There are 3 ways to turn a row about zero (a turn may also mirror it). The second row of each pair is the first, turned, with some noise. The first 27 pairs use one turn. New pairs use 2 turns, one after the other, and a turn may come again.
In the rows, zero is written as 128.
Some pairs, each with its turns in order after it:
[119  78  87 119 158 117 143  75]
[132  96 126 121 199 150  92 126]
(0)

[123 145 173 125  94 166 127 121]
[143 153 137 126  87 147 143  85]
(0)

[158  86 195 131  97 132 111 127]
[161 174 137 158 115 181 167 136]
(0)

[115  93 146  53 176 133 128 139]
[152  88  54 134 131 171 113 139]
(0)

[130 144 166  79 156  73 138 118]
[138 150  62  83 133 145 131 161]
(0)

[123 113 128 118 132  97  70 151]
[151 111 134 129 108 140 138 187]
(0)

[115  48 113  92 145 131  87  99]
[ 63  70 160  96 109 110 129 156]
(1)

[111  86 132 166 125 130 128 133]
[140  91 108  93 140 122 147 133]
(1)

[106 130 120  98 125 140 133 105]
[105 123 129 139 125 163 140 114]
(2)

[121 127 112 116 135 123 132 115]
[110 125 138 128 133 118 118 121]
(1)

[154  88 121 137 172 151 156 123]
[139 110 104 176 177 125 136 108]
(0)

[184  77 128 126 111  92 120 113]
[175 126 122  78 136 104 157  88]
(2)

[125 189 155 167 153 132 128 152]
[204 134 129 167 129 124 135 104]
(1)

[134 107 128 117 133 121 164 129]
[115 148 121 103 144 108 124 138]
(1)

[120 109 149 124 129 115 118 121]
[123 139 115 114 115 125 126 104]
(2)

[150 116 112 128 139 118 136 126]
[136 127 149 112 140 117 137 119]
(2)

[139 120 155 120 142 125 102  82]
[109 143  97 110 156 128 135  97]
(2)

[177 122 110  91 115 150 116 187]
[139 101 142  78 103 125 168 186]
(2)

[143 105 103  85 142 112 183 119]
[ 83 176 143 103 136  87 107 135]
(1)

[155 132 127 156 115 134 157  48]
[ 84 123  62 161 137  93 133 115]
(1)

[167 108 129 126 125 123 142 137]
[148 112 138  93 132 110 130 123]
(2)

[ 94  80 131 192  70 208  87 110]
[164  84  27 194 115 109 162 120]
(2)

[141 171 137  97 162 124 178 132]
[119 154  61 112 132 100 121 105]
(0)

[127 127 169 133 131 129 107 162]
[172 119 141 128 113 139 132 158]
(1)

[154 136 134 161 182 113 118 124]
[117 154 143 122 163  79 117 133]
(2)

[208  94 145 118 137 130 133 131]
[155 174 101 189 152 129 131 143]
(0)

[111 113  96 135 168 135 141 120]
[110 119 151 112 144  92 138  96]
(1)

New pairs, each followed by its turns in order:
[111 169 129 110 119 137 132 106]
[141 106 143 121 140  98 158 105]
(1) (0)

[130 134  71 130 131 132 106 162]
[159 154 128 116 123 158 107  86]
(1) (0)

[108 154 109 167 134 104  92  78]
[138 125 127 112 142  54 141 106]
(2) (0)

[ 92 136 110 128 123 107 141 148]
[147 119  92 130 136 124 108 147]
(2) (2)

[ 48 114 199 137 119 119 129 147]
[151 107  72 204 146 105 162 151]
(1) (0)

[124  86 112 126 140 169 124 125]
[127 121 108 145 146  85 151 103]
(0) (2)

[136 126 116 127 127 121 122 174]
[112 156 118 139 102 134 141 149]
(2) (0)

[106 131  97 149 109 110  86  84]
[ 91  66 119 108 140 121 157 128]
(1) (1)

[152 141 180 109 121  97 133  90]
[109 111 158 121 164 161 132 178]
(0) (2)

[117 126 132 139  48 107 127 120]
[ 92 116  86 136 113 159  90 155]
(0) (2)

[120  90  81 107 149 149 135 132]
[ 92 155 119 119 146 162 160  96]
(2) (0)

[163 149 189 208 126 143 121 149]
[ 78 201 108  94 162 110 150  96]
(0) (0)

[115 133  48  74 121 159 113 107]
[193 100 178 144 111 148 130 181]
(0) (0)

[ 54 115 153 116 103 127 166 118]
[ 82  84 111 156 110 165 164 105]
(0) (2)

[175 163 138 127 131  63 120 123]
[137 150 182 183  88 115 124 141]
(2) (1)

[155 119  90 105 111  61 169 112]
[ 89  92  88  70 173 138 111 115]
(2) (2)

[105 117 157 101 124 111 115 152]
[159 135 146 127 100 134 151 158]
(1) (1)

[154 158 144 146 128 134 135 140]
[122 157 150 133 131 100 119 125]
(1) (0)

[138 145 177 179 115 128 127 136]
[113 151 107 103  82 122 136  89]
(1) (1)

[143 125 154  99 148 183  98 178]
[163 185  83 115 138 135 143 173]
(1) (1)

[111 122 177 137 124 125 130 119]
[109 163 121 139 140 114 149 134]
(0) (1)

[128 208 118 136 135 153  77 114]
[159  99  86 161 179  85 105  98]
(1) (2)

[ 96  63 110 183 140 102 131 130]
[122  88  86 145 152 156 185  99]
(0) (0)

[132  48 141 128 120 116 112 127]
[103 100 103 151 109 182 104 161]
(1) (0)

[134 140  97 189 197 127 149 121]
[139 135 121  79 157 107 197 157]
(2) (0)

[208 135 127 208 151  70  84 146]
[235 121 102  95 156 173 181 105]
(1) (2)

[208 184  93 123 133 133 128 128]
[167 150 184 113  98  74 149 162]
(2) (1)

[156  79 152 123 167 145 102 145]
[162 110 138  86  76 145 105 118]
(1) (2)

[ 76 134 130 146 134 152 126 121]
[112 111 181 118 131 117 144 117]
(2) (0)

[140 132 123 127 128 127 122 134]
[139 118 114 132 133 140 124 133]
(1) (2)

[132 208 134 137 151  52  85 105]
[192 143 220 137 142 113 158 158]
(1) (0)

[128 142 114 130 123 161 152 165]
[116  96 102 127 162 145 110 112]
(0) (1)

[132  95 143 115 124  70 102  75]
[155 157 114  92 136 108  67  95]
(2) (0)

[129 136  76 163 122 137 109 167]
[178 157  92  98 108 126 114 125]
(2) (1)

[104 135 159 128 122 128 131 199]
[177 141  96 118  86 149 135 166]
(2) (2)

[190 115  96 124 124 117 126 161]
[126 165  71 150 132 148 134 153]
(2) (0)

[ 48 132 130 163 144 136 120 114]
[152  93  87 147 151 151 133  76]
(2) (1)

[ 96 132 129 120 158 127  52  48]
[ 92 124 178 208 177 149 113 134]
(2) (2)

